There are 10 hidden switches. A switch that is on adds its own fixed numbers to the row, and there is some noise. The rows also spread widely along 14 directions, which tell nothing about the answers.
In the rows, zero is written as 128.
Known rows, each followed by its switches (1 for on, 0 for off):
[127 117 121 143 166 121 131 121 107 154  92 167 120  92 130 101 146 134
 208 144 110 147 116 151 110 187 110 176  84 181 130 124 102 137 142 157
 161 113 149  83 124] => 1 0 1 0 0 0 1 1 0 0
[141 137 145 116 137 193 137 133 138  95 122 107 132 153 193 113 126 107
 105 144 152  93 151 120  75 139 118 160 132 145 141 127 131 100 142 128
 126 113 175 154  93] => 1 1 0 0 1 1 0 1 0 0
[126 145 116 140 128 202 138 201 157  89 132  72 101 139 151  92 136 114
 155 164 184 135 159 112 118 149 123 124 124 145 114 127 142  92 158 148
 107 152 146 105  98] => 0 0 0 1 0 0 1 1 0 1
[121 115 108 146 115 161 118 124 152  97 100 143 108 101  97 113 152 124
 109 150 100 154 106 131 111 116 106 119  89 177 156  89 131 131  94 108
 105 190 169 139 147] => 1 0 0 0 1 1 0 1 0 0
[158 114  70 126 173  47 104  75 127 123 119 135 195 109 108 131 110 131
 167 145 157  67 162 166  75 181 146 188 147 110 137 131 153 116 154 127
 170  68  54 101  65] => 0 1 0 1 0 0 1 1 1 0
[125  78 110  97 141 159 150 113 186  51 126 119 171 137 144 142 141 137
  45 118 129 123 179 121  79  97 129  67 155 149 147  97 153  95 131 119
  78 140 171 158  50] => 0 1 0 0 1 0 1 0 0 1
[147 113  59 164 135 180  88 128 162  93  94 113 154 119 113 148 163 130
 158 163 101 138  88 146 157 139  74 110 143 162 122 169 170 140 152 118
 144  72 152  37  54] => 0 0 0 1 1 0 0 1 0 0
[148 139  88 118 119 112 126  74 207 114 107 144 131 112  81 115 170 116
 117 104  89 144 146 111  85 173  83  42 137 155 133 116 101 121 206 124
 108 150 111 101  85] => 0 1 0 0 1 0 1 1 0 0
[120 133 123 111 141 151 144 142  95 132 112 149 146 111 183 120 138 130
 128 191 136 105 116 134 117 114 132 183 120 131 127 193 150 102  76 109
 157 108 167  99 148] => 0 0 1 1 1 0 0 1 0 0
[129 142 157  92 109 127 156 127 147 140 109 140 121 120 145 129 162 141
  89 119  75  99 142 130 119  85 153  82 143 117 120 133 127 136  68 112
 140 159 153 156 184] => 0 1 0 0 1 0 0 0 1 0
[100 103  73 151 145 168 142 111 136 107 119 156 171 108 147 134 148 124
 156 149 110 123 139 165  94 102 123 145 167 110 101 102 155 177  87 108
 129 111 126  93 118] => 0 0 0 0 1 0 1 1 1 0
[126 142 133 155 104 134 143 104 154 151 130 133 137 143  84 107 125 133
 117 135  87 142  94 139 125 130 112 115  81 136 122 139 128 113 131 139
 135 129 109 147 148] => 1 0 1 1 0 1 0 0 0 0
[102  90 109 151 166 116 138 140 136  91  76 116 160 133 133 169 110 166
 165 175 158  90 151 158  95 110 175 165 136 107 152  78 169 139  82 139
 134 116  99 166 132] => 0 0 1 1 0 0 1 1 1 1
[110 145 123  93 133 166 168 122 154 114 146 107 142 134 166 122 122 104
 112 151 155 103 179 109  80 140 134 101 137 110 125 118 138 103 164 136
  95 145 106 152 127] => 0 1 0 0 0 0 1 0 0 0
[121 133  72 167 151 118 140 108 197 115  81 170  70 176  94 130 151 139
 196  96 104 114 121 145 100 126 118 121 143  85 118 155 100 137 130 118
 127 124  96  53  77] => 0 0 1 0 1 0 0 1 0 1
[106  76  86  97 175 120 211 129 191 100 142 144 181  95  93 114 156 154
 132 175 124 148 173 160 120 119 154  80 123 147 132 147 181  63 116 150
  81 134 122  95  87] => 0 0 1 1 1 0 1 1 1 1
[100 106 146 177 141 167 139 158 129 131  63 146  88 119 110 138 155 153
 206 143  76 185  93 141 128 128 114 122  68 166 128 108  98 163 103 160
 115 158 160 107 170] => 0 0 1 0 0 1 0 1 0 1
[126 116 104 145 158 215 119 122 126 113  88 153  90 123 168 111 131 100
 151 169 121 104 115 152 108 150 116 165  78 185 151 136 153 110 111 120
 124 112 197 111  98] => 0 0 0 0 0 1 0 0 0 0
[123 148 139 147 112 141 152  55 167 139 106 159 130 191 124 136 119 139
  88 113  71 102  98 118  88 134 103 114  96 104 131 191 110  99 148 117
 129 101 119 144 112] => 0 1 1 0 0 0 0 1 0 0
[128  96 167 128 132  24 142  81  76 150 142 157 230  82  99 128 127 171
 104 136 103 165 131 136  72 136 152 172  85 137 120 119 105 123 102 138
 143 139  85 167 174] => 0 1 1 1 0 0 0 1 1 1
[155 130 147  86 154 155 149 146 105 122 156  99 194  98 213  83 137 118
 122 157 171  98 185 130  88 179 133 171 153 162 113 160 148  79 155 147
 163  65 172 118  63] => 0 1 1 0 1 0 1 1 1 0
[131 163 111 118 143 175 139 113 115 155  88 165  99 114 183  94 149  76
 188 157 133  89 141 146  83 185 127 166 121 156 125 118 117 137 158 123
 159 114 149  97 138] => 1 0 0 0 0 0 1 0 1 1
[148 160 125 120 112  84 106 120 167 101  79 115 114 142 125 141 143 136
 122 132 142  71 133 116  88 139 127 123 178 106 150  93 109 143 145 108
 168 140  99 152 135] => 1 0 0 1 1 0 1 1 1 0
[135 111  96 178 124 113 104 108 151 110  79 156 121 129  76 124 141 145
 142 131  85 130 120 162  85 104 138 152  78 146 136  97 145 142  49 112
 136 167 124 127 146] => 0 1 0 1 1 1 1 0 1 1
[127 127 127 134 127  62 144 120 132 118 171 123 160 131  96  96 136 141
 130 122 141 162 152 118  77 135 137 159 109 112  99 142  99  98 123 133
 102 160  67 106 123] => 0 1 0 1 1 0 0 0 1 1
[143 166 200  93  87  95 150 154 123 128 128 100 137 132 136 119 154 147
  88 127 114 155 129  76 111 126 121 104 124 126 121 147  73 105 144 139
 135 174 133 148 181] => 1 1 0 1 1 0 0 1 0 1
[150 121 112 185  76 126  40 139 109  91  96 111 157  92 102 124 177 138
 102 131  93 173  96 122 107 113  89 144 118 171 101  87 122 178  80  87
 152 165 162 108 146] => 0 1 1 1 1 0 0 0 1 1
[124 130 104 119 113 114 160 137 145 126 167 137 150 105  95 106 141 131
 112 117 120 132 143 131 138 100 141 100 142  96 104 146 128 117 113 115
 119 158 108  99 114] => 0 0 0 0 0 0 0 1 0 1

New rows, each followed by its switches (1 for on, 0 for off):
[122 115  69 156 133 115  93 129 126  78 136 119 142 108 100 127 126 122
 132 152 158 118 147 133  81 113 128 190 118 113 138  96 140 132  75  97
 107 176  99 114 117] => 0 1 0 0 1 1 0 1 0 0
[135 183  94 126 101 136 161  63 164 166 152 173 119 124 115  67 149  76
 126 113 102  94 137 141  76 161 117 111 138 104 101 126 110 130 170  99
 138 144  83 114 143] => 1 0 0 0 0 0 0 1 1 0
[ 99 169 106 169 129 161 121 104 122 143  79 151 101 141 134 129 143 110
 201 178 110 148 104 110  69 169  97 178  70 124 124 140 106 151 131 124
 115 154  96  97 193] => 0 1 1 0 1 0 0 1 0 0
[117 121 118 144 118 141 125 129 125 130 116 131 127 100 106 111 129 130
 131 136 111 135 124 141 124 123 132 135  95 158 138  84 136 148  94 131
 140 171 140 151 159] => 1 0 0 0 0 0 1 0 0 0
[122 137 143 167 131 146 142 116 125 128 105 146 114 169 130 117 115 142
 155 131 108 145 109 123  95 148 118 172  60 134 130 171 101 106 124 146
 126 128 132 111 119] => 0 1 0 0 0 0 1 1 0 1
[121 104 149 133 159  84 132 107 116 112 106 141 137 145 145 126 111 158
 128 144 140 104 144 137  53 124 163 206  89 134 148 124 124 104  62 132
 124 136 116 172 149] => 0 1 0 1 1 0 0 0 1 0
[133 115 104 114 150  24 135 124 172  88 115 119 135 120  65 150 151 168
 163 130 128 146 151 118 111 157 135 111 133 116 148 135 101  99 159 144
 104 158  66  83  87] => 0 1 0 0 1 0 1 1 1 1
[130 117 140 141 117 149 147 144 193  82 106 109 105 176 130 124 152 157
 100  94 105 120 152 125 100 100 130  87 138 125 121 118 123 112 107 131
 116 147 157 145  88] => 0 1 1 0 1 0 1 0 1 1
[132 103 105 139 167  65 107 142  92 134 110 116 186  82 116 155 119 160
 191 155 153 104 136 162 129 133 157 185 149 103 122 112 148 162 102 145
 180  96  78 115 133] => 0 0 1 1 0 0 0 1 0 0
[153 193 177  75  86  76 133 131 154 163  96 124 115  97 125 114 176 130
 105 122  94 136 143  77 110 164 105  44 133 140 118 138  75 118 178 138
 161 175 122 142 197] => 0 1 1 1 1 0 1 0 0 0
[111 136 141 132 109  97 171 103 175 140 136 134 139 158 107 141 130 155
  98  82  88  91 136 137 116  79 154  75 176  53 102 114 119 153 107 125
 139 126  76 173 146] => 0 0 1 0 0 0 0 0 1 0
[175 118 119 197  87 105  69 106 140 121 117 116 172 137  82 131 143 150
 110  65  68 132 106 160 113 113 103 121 146 124  86  97 122 181 118 119
 186  99 118 121  83] => 0 1 0 1 0 1 1 0 1 1
[ 76  80 137 105 193 171 234 125 171 144 104 159 129 105 121 124 137 161
 189 162  81 171 146 157 126 141 149  72  66 177 146 133 147 100 128 200
  70 139 146 129 149] => 0 0 0 0 0 0 1 1 0 0
[ 70 131 116 149 147 182 193 144 103 162 162 168 116  92 136  73 139 100
 197 172 122 194 139 138  81 119 138 174  60 137  93 116 120 134  69 148
  73 194 115  99 221] => 0 0 0 0 1 1 0 0 0 0
[125  88 134 108 168  46 148 131 118 109 123 152 151 110 106 142 120 174
 142 132 142 125 137 134 116 114 166 174 112 120 159 158 114  95  85 139
 129 131 116 118 103] => 0 0 0 0 1 0 0 1 0 1
[134 115 128 165 140 100 102 106 115 116  73 141 163 135 116 166 124 151
 167 147 106 148 105 133  81 144 110 172  99 136 138 127 110 148 128 139
 149 108 111 113 128] => 0 1 0 1 1 1 1 1 0 1
[146 126 107 170 111 110  73 142 113 117 101 134 105 115 100 133 136 142
 146 131  99 123  83 137 160 125  99 163 100 143 132 147 116 146  93 111
 171 127 151  84 109] => 0 0 0 0 0 1 1 0 0 0
[148 128 137 159 113  99  85 123 105 122  80 126 164 121 109 155 133 158
 128 130 104 130 109 132 104 111 133 162 113 130 132 122 128 156  78 118
 171 136 123 143 160] => 0 1 0 1 1 0 0 1 0 1
[123 135 168 111 101 141 110 153 117 107 107 105 127  94 166 126 149 129
  84 147 141 144 141  87  97 133 111  96 134 158 129  75  95 142 140 126
 126 176 164 172 175] => 0 0 0 1 0 0 1 0 0 0
[117 115 118 151 126  30 117  80 114 118 105 155 166 115  77 157 127 161
 144 155 104 156 108 122  81 149 124 166  83 119 141 132  90 124 128 119
 117 154  62 109 157] => 0 1 0 1 0 0 1 1 1 1
[132 103 123  77 120  64 127 103 144  83 113 109 179 117 130 181 137 154
  48 145 121  70 143 128 114  87 153  96 185  94 153 105 141 128 109  90
 129 137 106 169 132] => 1 1 0 1 0 0 0 0 1 0
[140 147 186 132 117 147 152 145 119 112 127 113 117 187 181 103 126 140
 117 119 142 138 125  98  76 134 114 178 115 129 111 175  73  90 144 143
 135 118 158 123 113] => 1 1 0 1 1 0 0 1 0 1
[107 141 106 107 139 158 144 100 120 118 127 177 108 104 190  97 162  76
 129 176 136 127 139 114  60 154 103 158 122 149 126 133  99 110 144  92
  92 139 152  92 137] => 0 0 0 0 1 1 0 0 1 0
[128 151 155  94 100 158 144 138 100 154 137 144 151  51 139  83 170 109
  99 161 101 165 126 112 119 141 114 111  99 190 129 111 121 128 113 126
 136 181 178 146 204] => 1 0 0 0 1 0 0 1 0 0
[148 155 144 145  85 147 104 130 122 124 137  87 160 133 111 124 127 127
  95 142 112 146 106 103 141 144 108 127  80 153 131 156 135 106 147 129
 131 136 132 138 124] => 0 1 0 0 0 0 0 0 0 1
[130 132 132 106 140 114 129 122 120 115  86 123 118 145 164 172 142 132
 155 160 102  91 103 131 133 141 119 149 142 119 145 157 106 135 146 123
 143  90 135  95 119] => 1 1 0 0 0 1 0 0 1 0
[121 127  84 146 136 122 136  89 153 111 116 160 145 122 108 125 126 107
 137 154 133 127 135 134  75 147 112 134 112 120 136 124 120 114 162 114
 112 131  95 104 107] => 0 0 0 1 0 1 1 1 0 1
[110 127 117 103 155 120 182 119 174 123 110 138 113 149 136 134 141 140
 164 136 116  98 139 144 116 127 143 114 148 111 137 137 132 113 131 144
 124 115 108 114 119] => 1 0 0 0 1 0 1 0 1 0
[136 128 135 161 137 130 148  98 160 137 118 131 155 186 117 146  96 152
 148  97  98 105 112 153 116 122 124 140 124  99 129 156 138 128 132 162
 162  59 103 149  85] => 0 0 0 0 1 1 1 0 0 0
[101 133 121 126 135 122 128 107 106 100 129 143 131 136 165 129 120 106
 124 174 172 135 128  90  74 162 113 183  98 132 145 143  93  93 166 111
  96 134 119 118 115] => 0 0 1 0 0 0 0 0 0 1
[139 107 143 128 141 157 152 121 156 129  77 149 148 117 122 129 151 146
 130 130  82 145 139 149  93 120 128  90 101 172 132 113 141 126 106 150
 132 137 169 142 132] => 0 1 0 1 1 1 1 1 0 1
[151 152 123 138 145 146 135  84 156 141 103 148 130 156 132 105 112 107
 137 131 137  85 138 138  76 180 132 139 101 144 143 151 138  89 179 134
 145  91 112 141  89] => 0 0 0 1 0 0 0 1 0 1
[144 115  99 138 123 196 107 123 153  94 102 118 139 123 136 114 138 109
 105 139 126 109 128 140 121 139 112 115 123 180 146  97 160 125 149 121
 140 117 181 134  70] => 1 0 0 0 0 0 1 0 0 1
[150 171  93 150 116 120 109 106 186 116 109 134  84 143  98  85 162  92
 162 118 131 121 150 118  63 181 105 121 114 132 121 108  99 115 178 116
 112 163  89  99 103] => 0 1 1 0 1 1 0 0 1 1
[132 144 125 172 144 181 125 144  91 116 117  86 168 174 174 118 105 125
 190 186 160 117 111 143  88 164 130 249  94 135 118 166 158 115 124 146
 154  68 123 105 115] => 1 1 0 1 1 0 0 1 1 1
[144  98  95 173 131 120 109 117 149 110 135 143 132 115  76  90 157 146
 133 110  93 182 119 142 100 131  97 138  83 170 104 145 115 115  95 126
 112 153 140  73  91] => 0 1 0 1 1 0 0 1 0 0
[144 175  66 150 101 102  87 132 130 136 112 127 130  85  78 116 162 101
 190 150 128 132 112 124 137 178  95 137 137 121 115 110 110 166 181 111
 171 149  78  55 127] => 1 0 1 0 0 0 1 1 0 1
[134 165 138 100 124  67 153  98 129 162 124 139 141 117 106 105 126 118
 139 154 139  87 140 129 106 170 162 150 103 119 153 131 125  93 151 134
 152 139  75 163 160] => 1 0 1 0 0 0 0 0 1 1
[116 148 125 114 106 145 151 135 111 161 132 138 148  77 134 113 163 121
 142 155  74 138 129 138 142 120 130 104 116 129  96 139 139 153  93 123
 141 155 131  98 195] => 0 1 0 0 0 0 1 0 1 0
[132 169 172 154 118 139 134 178 130 133 129  65 134 161 132 116 103 142
 172 132 171 123 142 103 118 172 138 153 107 114 128 125 121 117 173 179
 162 118  96 168 127] => 0 0 1 0 0 0 1 1 0 1
[138 144 142 136 144 164 161 174 154 131 132  95 116 149 112  84 128 136
 165 158 140 136 146 135 122 144 150 146  58 156 125 172 162  59 104 173
 117 144 136 118 126] => 0 1 1 1 1 1 0 0 0 1
[144 152 104 131 150 121 130 124 202 106  94 119  68 153 115  93 146 113
 170 121 146  85 159 134  85 183 120 121 135 146 149  92 118 103 181 145
 137 133 112 130  75] => 1 0 1 0 1 1 1 0 1 0
[133 134 138  74 154 133 150 157  86 133 146 126 138  78 200  78 146 111
 137 189 161 108 166 126 111 176 138 181 102 171 121 174 133  67 123 130
 137 121 178  89 117] => 0 1 1 0 0 0 1 0 1 0
[116 103 129 182 134 154 108 129 155  97  77 127  89 160 118 153 139 160
 156 109  89 154  88 124 121 127  92 119 112 141 134 118  89 160 132 139
 117 126 154 111 102] => 0 0 0 0 0 0 0 1 0 0
[149 114 161 125 129 129 122 142 119 105 126  98 164 138 152 135 120 140
 100 127 137 122 145 126 102 123 134 139 126 140 126 125 126 113 133 142
 132 111 145 154 102] => 0 1 0 1 0 1 0 0 0 1
[115 116 162 112 142  61 166 119  72 160 169 155 203  90 143 116 112 158
 124 128 141 135 150 134  80 102 167 189 134  91 102 133 108 132  71 140
 155 128  90 154 186] => 0 0 0 1 1 0 0 1 0 0
[124 144  35 197  85 139  49  96 135  43 135  78 167 162  81 153 121 102
 109 239 159 155  41  94 141 175  51 200  77 148 164 188 157  80 202  69
  87 103  82  46  55] => 1 0 0 1 0 0 0 0 1 1
[136 120 106 141 121 163  98 150 122  81 167  77 166 119 149 106 131 117
 108 146 171 146 136 105 113 142 100 159 137 154 119 123 141 114 146 124
 116 119 145 117  73] => 0 0 0 0 1 0 0 0 0 0
[132 194 168 156  70 109 119 127 138 148 118  93 128 146 102 114 120 125
 123 124 126 126 142 100  70 146 144 119  98 102 110  72 106 150 135 136
 142 195  55 208 229] => 0 1 0 1 0 0 1 0 1 1
[157 125 144  88 146 136 151 117 136 138 141 136 175  94 165  88 158 124
 103 107 121 118 174 131  86 152 123 108 156 159 107 139 121 108 153 140
 149 103 170 130  88] => 0 1 1 0 1 0 0 1 0 0
